The rows are grouped in 4 ways, from coarse to fine. Each group lies inside one group of the grouping before and may be the whole of it. The rows also spread widely along 16 directions, which tell nothing about the answers.
(in the rows, 128 means zero)
Some rows, each with its group in each grouping after it:
[113 113  91 106 144 141 134 169 162  94 138 134 139 156 137 165 115 140
 110 148 136 183 124 132 159 147 106 184 124 141 141 123 137 100 144 185
 121  92 116 118 123 122 140  96 175 110 135 115 128 133 106]	Sif j366 nono tav
[120 131 147 105 109 188 134 119 135 113 102 107 123 157 157  58 134  88
 172 114 149 126 142  85 153 160 111 113 123 122 105 110 126 100  79 125
 155 105 127 108 138 106  88 179 136 127 112 138 195 118 146]	pobu j671 durel nebo
[131 101 152 111 158 101  95 119 124 135 125 116 142 109 176 131 109  94
  99 103 139 127 124 136  92 159 116 135 136 167 154 102 129 136 140 120
 124 122 103 120 112 113 140 121 156 130 122 138 116 139 130]	pobu j671 durel mido
[136 138 131 186 128 112 155 123 112 155 156 127 110 113 102 133 148 170
 128 148 121 143  95 129 134 109 162  87 136 112 130 155 115 132 135 149
 110 146 140 168 139 158 171 114 118 140 136 144 116 117 112]	Sif j769 Kir Revut
[129 157 144 135  68 125 108 131 138 151 128 122 100 122 129  80  94 101
 108  64 127 114  90 121 148 109 145  98 122 120 106 109 102 141 175  79
 108 115 146 115 157  90 128 149 138 130 155 156 145 152 143]	pobu j671 miki zisag
[134 156 102 127 126 141 116 179 157 157 105  81 106 159  88  93  97 118
 108 118 158 135 112 108 149  98 150 133 135 103 160 113  95 129 164 153
 111 123 148 132 151 140 127 117 145 102 145 150 138 133 121]	fud j11 mol sivof
[133 107  91 102 143 148 140 155 140 163  83  99 144 124  93  81 134 124
 106 129 149 125 160 108 120 137 132 175 153 104 144 114 110 151 117 166
  87 131 111 126 120 152 125  70 151  95 157 106  95 147 130]	fud j11 vagol noro
[141 104 170 154 128  96 140 105  53 158 137 119 110 107 162 171 143 120
 128  97 131 126 160 117  89 162 118 138 124 121  96 106 154 146 100  90
 113 175  97 150 132 131 149 130  91 141  88 126 160 116 192]	fud j130 Vav koret
[115  97  99 123 156 197 120 111 107 126 123 151 145 109 171 216 135 110
 121 115 107 190 150 132 121 122 114  38 139 117 135 159 121 124 105  76
 202 115 124 166  61 169 189 126  91  89 162 115 120 119 140]	Sif j435 ladem gok
[119  87 124 134 203 120 117 138 149 147 120 121 132 107 156 178 162 118
 129 127  94 136 141 145 106  81 107 121 146 108 140 144 159 101 106 107
 174 147 109 126  79 167 129 122  91 133 125 120 117 102 101]	pobu j671 Nifu Mize
[108  90 129 176 183 152 150 147 121 118 165 161 130 123 187 216 168 133
 150 142  91 198 108 138 132 110 104  76 119 114 105 134 171  83  99 102
 175 105  88 155  96 155 164 148  90 149 116 133 178  94 137]	Sif j366 melum ket
[120 138 115 128 163 144 103 142 178 152  78 132 158 113 107 105 121 122
 126 156 135 123 135 143 112  96 155 109 142 113 163 102 109 132 138 121
 144 111 148  99 114 146  91 129 144 122 140 130 103 130  90]	Sif j366 kur pid
[152 101 165 170 181 108 137  55 109 140 136 167 173  87 152 222 176 181
 119 164  97 164 179 128 110 151 118 109 143 150 152 161 148 138 113 155
 148 177 101 147  81 153 148 157 106 143 135 100 107 119 112]	fud j11 manar lus
[123 140 131 135 153 131 150 113 102 117  97 149 154 140  93 157 130 145
 127 163  94 113 163 136  96 122 142 130 139 159 135 106 113 169 115 129
 149 139 109 124 132 146 115 150 116 141 106 116  76 129 157]	pobu j778 roro Gedin
[147 132 142 149 178 172 124 124 140 144 150 124 109 150 171 121 140  97
 121  91 150 178 134  91 191 173  97  90 121 111 135  97 140 116 112 155
 157 121 103 167 131 132 138 160 122 125 119 155 182 112 146]	fud j11 vagol bepag
[ 97 137 128 114  60 142 161  84 104 110 128 125 149 123 120  92 134 138
 166 124  85  91 107 114 141 104 108 119 155 139  85 194 118 149  97 110
 154 127 114 115 112 117 164 156 121 145 158  96 112 142 116]	Sif j366 nono nobug
[ 90 118 134 162 125  80 131 159 137 144 151 110 123 121 146 169 127 133
  95 115 102 132 105 153 132  90 131 164 145 106  96 104 128 149 137  95
 127 126 110  92 146 119 135 126 162 134 100 121 115 117 124]	pobu j671 Nifu basum
[112 127 121 163 165 128 134 165 160 164 127 131 118 126 134 144 142 121
  98 108 116 150 139 133 161 111 125 147 135  79 103  71 132 145 118 109
 133 122 110 109 145 133 101 122 141 128 106 129 125 116 137]	pobu j671 miki pud
[142 140 173 102 119 119  88  89 134 108 137 135 111 155 161 150 103  96
 106  85 144 130 151 123 156 174 117 149 109 162 132  97 137 117 160 128
 154 137 148 111 138  90 102 167 142 121 103 145 148 132 139]	fud j73 gam mube
[ 50 160  66  97  77 190 148 176 139  72 142 154 161 145 139 141  90 126
 160 148 109 132 106 169 157 126 123 102 125 101  70  94 100 156  93  88
 175  33 161  87 132 100 115 120 148 110 108  81 136 125 132]	fud j11 mol pogu
[155 162 121 126 121 102 119 153  94 119 137 170  94 124 115 183  79 129
 104 101 129 138 142 159 105 162 140 134  91 147 125  65 134 144 174 104
  88 127 151 149 160 103 117 100  93 137 109 139 123 146 192]	pobu j778 Roz risin
[156 149 118 142 147 113 134 113 117 134 136 172 122 111 104 193 118 156
  97 118  95 144 154 147 131 133 125 118 122 144 139 127 124 157 160 132
 118 150 129 154 119 133 138 117  93 137 145 121  86 146 146]	pobu j140 topa tafe
[167 134 149 160 189 126 119 129 137 178 116  61 106 172 132 149 127 112
  94 101 149 174 144  54 177 109  88 138 150 123 187 153 126 123 146 182
 156 187  71 170 123 159 170 187 130 126 140 163 170 112 127]	fud j130 Vav koret
[159 111 172 121 102 139 135  89  80  99 138 162 120 110 135  82 149 147
 183 158 158 116 123 138  63 206 180  79  89 170 126 117 140  78 125 152
  76 120 182 156 139 119 103 109  99 137 114 149 168 128 152]	fud j11 vagol bepag
[177 114 199 159 148  97 125  72 126 184  81  80 133 128 133  96 158 126
 111 108 144 134 173  46 132 139 106 169 154 145 161 147 135 131 123 163
 109 209  65 121 130 124 122 207 147 149 143 145 161 134 138]	pobu j671 miki pud
[124 129 137 198 173 156 171 166 150 141 165 113  90 195 137 157 171 132
 116 113 108 199 108  81 220 105 106 130 124  92 105 110 146 107 122 167
 152 126  71 158 162 149 145 186 130 141 108 161 191  96 150]	fud j11 mol sivof
[141 103 142 121 219 115  95 111 151 170  92 127 165  72 169 114 142  97
 123 122 133 113 165 135  91 144  98 120 151 124 165  97 146 142  91 119
 151 142  94 116  82 141 101 123 118 145 122 115 110 124 106]	pobu j671 Nifu Mize
[131 116 127 138 145 165 144 139 140 150 137 142  90 132 111  74 166 117
 128 106 135 121 131 135 150 147 168 110 117  85  95  77 130 117 117 137
 111 117 163 149 155 154  95  80 110 110 113 149 117 117 144]	fud j11 vagol noro
[143 122 167 140 193  76  82 129 151 131 147 144 128 108 163 119 109  99
 106 108 121 118  75 164  92 124 133  99 118 185 174  89 142 117 181 125
 128 109 113 136 127 117 124 143 133 173 120 175 111 133 108]	pobu j778 Roz risin
[127 128 121 169 143 170 150 135 165 153 116 162 173 111 137  85 138 137
 112 132 121 185  98 101 164 131 122  82 137 125 134 112 107 148 140 149
 105  74  68 136 123 121 149 153 175 146 190 134 140 156 117]	Sif j366 nono tav
[123 130 149 156 139  97 147 154 109  83 180 136 130 165 138 121 102 138
 107 145 117 155  40 140 115 151 142 116 113 216 150 106 113 128 184 182
  94  77  82 158 168 107 178 145 181 168 116 174 124 140 143]	pobu j778 roro Gedin
[116 149 109  91  87 120  98 172 150  80 138 131 140 138 146 114  55 108
 133 114 114 137  40 147 108  98 116  95 110 187 156 148 111 102 206 112
 116  58 127 114 117  79 156 151 149 150 180 147 161 163 111]	pobu j671 Nifu Mize
[109 154 117 167 169 153 150 169 157 123 114 128 156 161 101 110 122 141
 128 181 115 153  96 128 137  96 147  92 136 142 154  98  89 146 133 158
 144  80  99 123 147 141 115 174 164 149 122 148 128 120 119]	pobu j140 topa tafe
[ 96 119 122  98  83 136 136 160 110  91 118 155 145 118 136 101 117 115
 181 138 106  97  89 161  66 115 144 112 104 143  89 105 140 111 125  75
 109  69 138  97 127 102 101 124 105 151 125 116 164 140 153]	fud j11 mol pogu
[112 196  87  73  20 150 168 120  91  84 162  87  71 179  73  49  84 125
 157  88 124  63 106 113 198 149 111 155 136 130  74 175  90 158 110 161
 131 131 178 145 172  99 151 102 115 116 121 113 105 140 145]	pobu j140 topa tafe
[101  85 152 113 195 142 108 109 167 107 175  90 109 147 201 104 164  85
 136 106 131 127 104 135 172 147  99 121 147 131 127 137 151  78  85 163
 206 118 134 129 108 144 132 128 150 121  82 149 126  80  71]	pobu j671 Nifu basum
[ 95 112 129 142 103 142 115 156  97 158 117  69  89 138 178 209 126  98
 133 101 164 159 178 115 134 121 122 152 138  46  80 106 146 103  71  52
 173 159 151 104 134 138 133 133 115  79  68 118 199  79 165]	Sif j366 nono tav
[141 142  77 131 128 133 137 156 109 179  98 127 147  67 100 112 101 136
 119 118 118 122 122 132  87 103 125  77 152 101 147 148  98 174 132  99
  92 128 114 160  94 147 171  73  94 128 195 104 100 158 134]	pobu j671 Nifu Mize
[112 122 112 156 135 135 142 136 174 130 118 164 167 101 137 198 146 183
 127 169 101 182 153 139 146 104 120 134 134  98 119 142 134 114 121 128
 136 117 130  90 102 122 103 145 144 129 149  88 141 122  91]	pobu j671 miki pud
[128 123 175 202 217 109 135 101 161 182 138 111 155 103 161  76 169 120
 120 129 110 127  93 107 152 105 109  79 168 127 151 120 127 154  96 151
 165 136  53 141 124 147 140 193 148 185 120 155 120 106  86]	pobu j778 roro Gedin
[147 102 144 109 139 117 147 151 102 100 131 133 107 156 126 109 146 116
 163 124 111 120 108 116  90 136 114 160  98 168 122 123 174  81 139 148
  91 124  92 145 134 126 119 132  86 163 123 145 175 135 170]	fud j11 vagol noro
[164 205 113 117  96 119 131 153 139  97 130 169 100 140  70 109  78 166
 150 154 146 122 125 146 134 161 154 127  81 146 145  96 117 113 180 169
  75 114 200 134 173  92  71 114 109 147 124 138 148 145 138]	pobu j671 Nifu Mize
[117 149  84 130 161 125 151 148 146 137 154 131 136 120 134 149 117 132
 103 107 104 142 136 132 189 138  66 160 150 107 114 123 129 176 102 153
 142 120  83 134 119 120 148 108 133 142 129  93 100 134 120]	pobu j140 topa tafe
[145 119 138 141  45 100 140 115 112 130 142 154 134  82 137 134 119 166
 132 106  98 150  82 121 105 110 126 107 118 150 110 194 132 107 181 103
  58 125 117 130 112  87 171 135 119 154 211 120 165 170 128]	pobu j671 miki pud

New rows, each followed by its group in each grouping:
[123 124 139 119  99 164 139  91 146 139 110 133 132 128 128 105 155 128
 137 112 123 125 166 105 168 132 126 134 139  96  93 140 126 123 102 123
 148 138 143 105 119 122  97 146 129 111 142 106 139 127 116]	fud j73 gam mube
[123 156 140 145 141  79 122 110 154 107 166 146 147 112 152 175 109 162
 122 143 109 136 114 151 157 134  97 146 133 153 139 142 140 133 140 157
 147 130 124 110 127  95 127 158 145 166 113 111 120 123  84]	pobu j778 roro Gedin
[117 136 134 112 150  93 118 137 110 127 162 102 110 126 160 117 109  98
 143  98 130  93 104 142 129 141  88 147 129 133 118 116 150 135 109 127
 148 133 115 137 128 119 139 115 108 155  86 127 142 114 127]	fud j130 Vav koret
[147 133 130 153 127 136 148 112 161 148 141 194 134  92 121  97 145 150
  93  96 102 151 127 133 173 157 134 117 119 119 102  95 122 155 157 143
  78 106 117 131 142 106 111 106 148 142 171 123  97 163 128]	pobu j671 Nifu basum
[144 130 153 182 149 100 151 126 106 142 157 157 121 106 119 111 141 156
 120 142 117 132  88 146 102 143 165  86 120 152 131 104 122 138 149 148
  84 121 118 166 156 134 143 114 124 164 122 157 110 130 139]	pobu j778 roro Gedin
[126 153 134 139 111 143 143 123 115 120 122 124 137 147 109 122 123 149
 140 159 144 133 142 119 133 153 151 123 127 130 128 109 105 140 119 156
 124 126 149 126 151 126 113 145 142 121 106 124 141 120 139]	fud j11 manar lus
[121 163 135 149 113 103 140 122  92 142 114  97 131 137 102 140 108 141
 132 148 138 112 141 115 119 128 135 144 144 127 130 119 107 173 108 126
 137 156 122 122 150 130 143 154 137 137  93 121 122 122 148]	Sif j769 Kir Revut
[141 103 103  81 134 182 119 108 120 100 133 143 101 140 138 180 132 121
 123 101 119 159 166 129 142 154 121 106 122 133 133 164 134  88 131 137
 163 140 174 162  88 152 152  84  88  77 151 124 109 124 133]	pobu j671 miki pud
[ 99 153 161 129 119  50 121  82 144 111 170 136 150  75 143  76 128 156
 173 167 128  44  94 183 116 153 129 158 141 146 107 126 144 141  92 150
 136 131 171  81 140  95  87 113 148 181  65  99  90 111  55]	Sif j366 melum ket
[120 179 142 136 121  69 120 130 128 136 144  73 103 134 103  73 100 123
 155 129 121  52  77 139 125  83 123 130 148 139 139 153 115 143 127 134
 147 153 143 120 150 120 122 157 111 173  95 144 122 112  94]	pobu j140 topa tafe
[130 116 135 142 128 147 125 133 127 158 126 116 123 111 147 107 132 123
 127 119 160 147 129 122 127 148 148 100 128  98 124 108 116 120 120 126
 114 121 146 139 131 135 128 108 139 111 128 137 157 118 126]	fud j130 Vav koret
[151 140 141 116 106  68 131  90  66 122 162 123 118 115 117 140 101 133
 115  91  97  88  94 131  99 138 107 130 136 191 144 175 129 169 168 142
 105 165 103 173 117 120 203 115  93 157 153 127  87 161 149]	fud j11 mol pogu
[150 169 123  77 142 110  80 120 132 128 114 111 122 129 123 106  71  85
 136  92 126  81 115 129 117 110  90 109 131 163 179 151 129 134 161 120
 162 141 134 140  94 117 134 144  81 148 153 135 128 147 111]	fud j73 gam mube
[119 140 131 123  94  87 129 138 126 147  76 113 187  91  95  72 111 151
 155 175 126  78 112 132  54  96 146 149 147 145 145 134 108 158 132 120
  79 121 112  80 123 110 102 142 146 161 151  98 129 155 109]	fud j11 manar lus
[112 119 151 146  71 106 127 122 134 135 139 115 125 102 145  97 130 144
 146 135 146 125  91 132 118 124 157 129 130 118 102 141 126 100 134 116
  98 118 156 101 144 105 128 126 159 133 130 131 159 126 102]	Sif j366 melum ket
[140 124 104 121 130 152 136 151 142 112 141 164  70 165  85 207 141 158
 107 122 114 162 163 154 157 115 170 148  94  99 111 114 137  85 175 143
 125 143 204 146 143 160 101  72  90  82 119 137 108 115 139]	fud j130 Vav koret
[139  92 131 146 177 112 120 163 100 142 132 104 120 134 144 179 129 120
 114 132 130 160 105 128  74 112 137 109 128 147 168 129 138 107 153 133
 118 134  99 167 110 163 177 114 109 126 131 154 147 119 148]	fud j11 mol pogu
[117 129  98 103 110 169 162 143 110 127  88 107 139 153  91  75 127 119
 139 141 140 120 150 101 127 148 131 158 145 124 117 114 105 153  97 153
 112 118 111 127 140 140 132 102 148 109 131 113 111 141 156]	Sif j366 kur pid
[138 130 130 131 135 151 130  94 141 149 114 162 141 110 121 100 137 111
 109  82  88 129 117 112 154 110 118  87 138 138 126 136 120 162 147 108
 141 120  92 142 108 133 154 149 116 143 185 135  92 163 130]	Sif j769 Kir Revut
[110 137 124 141 151 100 140 139 137  92 144 178 125 146  86 202 131 176
  99 176  92 129 145 191 115 126 180 161 114 149 122  79 118 142 162 148
 128 123 175 105 156 140  87  94 145 121  78 121  49 118 127]	pobu j671 Nifu basum
[180 113 139 141 195 111  97 129 138 169  87 142 135  92 118 150 126 130
 103 131 130 150 148 129  70 116 145  93 125 148 200 123 130 114 175 133
 101 156 120 154  95 156 126 117  98 133 170 150 117 142 125]	pobu j671 Nifu basum
[132 105 144 105 156 134 106  97 134 127  94 107 159 123 128  94 131 118
 129 156 153 117 136 122  92 148 150 123 147 166 177 133 109 125 121 162
 141 130 135 121 108 147 132 127 162 115 129 137  95 131  97]	Sif j769 Kir Revut
[136 124 136 156 129 129 151  93  96 187 121 114 146  88 116  63 152 121
 121  94 103  97 111 101 121 115 123  82 167 118 120 151 107 190 109 119
 114 149  76 165 112 151 179 127 108 147 173 123  94 149 137]	fud j11 manar lus
[143 141 169 121 135 125 126 105  82 124  75 154 155 122  95  79 123 119
 163 169 130  73 144 140  32 148 177  92 113 180 147  76 113 149 126 109
 110 124 134 123 136 130  76 151 102 158 104 141 123 140 171]	fud j73 gam mube
[156 194 108 154 108 138 157 133  82 176 115 143 100 110  89 123 100 130
 115  86 129 119 173 109 153 159 119 110 125  82  98  79 107 206 112  98
 100 159 124 162 162 119 127 114  82 134 124 114 124 145 205]	pobu j671 Nifu Mize
[ 83 142  94  89 117 145 136 176 159 114 108 139 117 133 109  79 124 101
 154 117 107  74 138 166 136 109 131 168 123  84  67  63 134 138  92  85
 140  89 161  69 151 114  47  91 119 128  86 101 109 122 135]	pobu j671 Nifu basum
[133 164 131  99 153 126 109 154 165 112 100 145 134 132 128  73 101  98
 160 127 130  96 128 137 123 138 107 141 106 141 136  69 143 120 126 124
 131  97 128  92 142  93  49 157 118 168 105 132 159 135 131]	pobu j671 Nifu Mize
[122 124  89 151 157 136 138 182 108 168  91 106 161  95 113 129 111 133
 131 156 120 145 102 125  63  79 131  71 154 117 165 143 100 152 122 103
 112 114  88 152  92 161 175 109 111 135 172 122 132 136 135]	pobu j671 miki pud
[111  99 166 142  95 125 145  79 114 133 200 125 100  99 158  28 167 123
 146  90 124  84  53 148 145 153 161  73 135 127  76 151 121 118 116 140
 117 112 162 160 142 130 160  83 138 138 123 152 105 118  92]	fud j130 Vav koret
[130 140  66  51 146 150 102 217 157 101  97 141 118 156 111 116  69  76
 142  93 108 122  95 142 108  80  90 141  96 147 153 111 147  98 185 106
 123  73 114 128 103 119 114 102  79 140 172 135 156 162 144]	fud j130 Vav koret
[140 176 128 120  47 115 121 128 162 144  97 146 117 125  89 105  92 136
 103  79 107 116 137 113 167  97 131 163 121 114 101 119 109 153 189  95
  88 133 142  80 157  75  89 160 142 132 177 117 132 174 139]	pobu j671 Nifu basum
[132  85 123  93 183 126 144 146 142  78 116 140 143 150 145 158 156 134
 171 164  94 142 138 125  99 118  82 178 119 173 146 158 186  58 108 170
 143 123  84 120  93 135 108 142  96 162 123 115 154 117 115]	pobu j778 roro Gedin
[110 139 142 144 110 126 166  75 129 147 144 140 119  98 101  60 176 155
 142 129 109  67 150 146 160 150 156 135 152  88  66 117 115 167  71 140
 131 152 171 114 154 135  88  93 131 130  94 102  59 113 107]	pobu j671 Nifu Mize
[148 134 167 137  46 135 128 110 116 171 110  66  65 161 106  63 140 108
 122  63 156 111 137  67 166 118 160 154 131  89  90 135 115 110 145 117
  96 176 154 122 178 118 118 159 129  99 136 159 179 129 158]	fud j11 manar lus
[104  91 187 149 132 155 152 107 145  96 163 131  85 220 159 156 182 107
 101  85  99 167 138  99 216 140 130 185 111 134  61  82 151  98 134 146
 172 126 102 106 180 123 103 194 171 115  68 164 151 100 162]	fud j130 Vav koret
[156 113 110 120 113 159 140 151 123 157  73 106 128 122 130 139 131 124
 143 113 135 169 170  75 119 111  95 139 130 102 132 161 140  99 114 113
 102 146  89 129 101 126 129 153  96 124 181 114 203 140 157]	pobu j140 topa tafe
[126 122 124 126 108 122 126 123 128 122 126 150 146 118 122 165 124 149
 114 131 107 142 129 140 115 118 141 130 127 142 128 137 122 132 161 123
 113 122 133 118 116 123 136 127 130 123 155 113 117 146 126]	fud j11 manar lus
[107 115 127 116 126 143 103 111 147 133  94 149 162 105 140 156 122 113
 123 118  92 128 129 142 108  79 129  97 143 133 132 143 123 133 143  69
 170 114 123  99  86 134 136 152 121 123 168 116 103 143 109]	Sif j366 nono nobug
[111  96 117 142 171  77 103 183 122 134 201 106  92 111 202 188 106  94
  99  82 135 162  63 162 126 133  93 138 125 126 126 113 167 101 148 113
 128 110 101 157 118 127 198  72 127 138 103 149 148 112 123]	Sif j366 melum ket
[138 199 137 138  99 119  82 116 138 203  64  88 144 104  95  81  65  99
 100  97 157  85 145 109 124  90 148  88 159  96 162 102  66 203 153  72
 142 152 146 103 134 115 110 173 137 120 153 131 122 149 126]	fud j73 gam mube
[112 165  96 107 132 135 125 147 100 117 108 111 165 131 123 130  66 105
 126 131 113 115 110 132 101 118  97  95 149 167 157 129  88 190 126 109
 154  99  86 134 108 118 168 152 129 144 142 115 110 150 150]	pobu j140 topa tafe
[127 118 149 100  88 142 123  69 118 108 139 123 156 102 180 112 129 131
 159 119 144 128 139 110 140 184  96 118 137 143 118 170 135 116  95 144
 142 127 138 118  99  95 140 149 138 126 142  97 163 132 106]	fud j11 mol pogu
[146 115 142 194 138 119 139 116 121 209 152 124 118  72 169 131 145 132
  63  70 151 179 146 106 171 179 123 114 149  71 103  89 115 178 117 122
  83 147  93 154 143 122 165  97 165 114 142 126 128 134 148]	pobu j671 Nifu basum
[103 162 146 180 151  87  92 109 145 195 128 116 163  47 178 148 108 114
 119 107 114 102 121 158 124  85 107  67 167  80 123 113 113 191  95  39
 182 137 115  93 103 112 124 179 120 164 114 108 128 112  93]	pobu j140 topa tafe
[140 115 139  84 107 122 106 115 124  77 141 139 123 149 158 168  97 119
 109 107 132 153 132 134 126 173 113 159 107 192 140 132 134 100 171 147
 120 113 134 119 124  89 135 138 150 119 133 135 138 148 140]	pobu j140 topa tafe
[100  83 120  59  93 172 149 148 110  50 112  90  87 246 115 153 134  87
 125  97  89 137 133  97 143  99 117 207 124 182  98 152 137  78 145 138
 168 119 106 115 143 136 146 155 137  91 119 146 122 127 178]	pobu j778 Roz risin
[130 140 162 164 148 115 128 101 110 142 128  89 145 133 108  71 121 142
 113 171 155 111  93 126  96 145 186  73 156 170 180 123  64 160 138 180
 125 132 141 152 150 151 156 137 184 126 111 165  82 118 106]	pobu j671 Nifu Mize
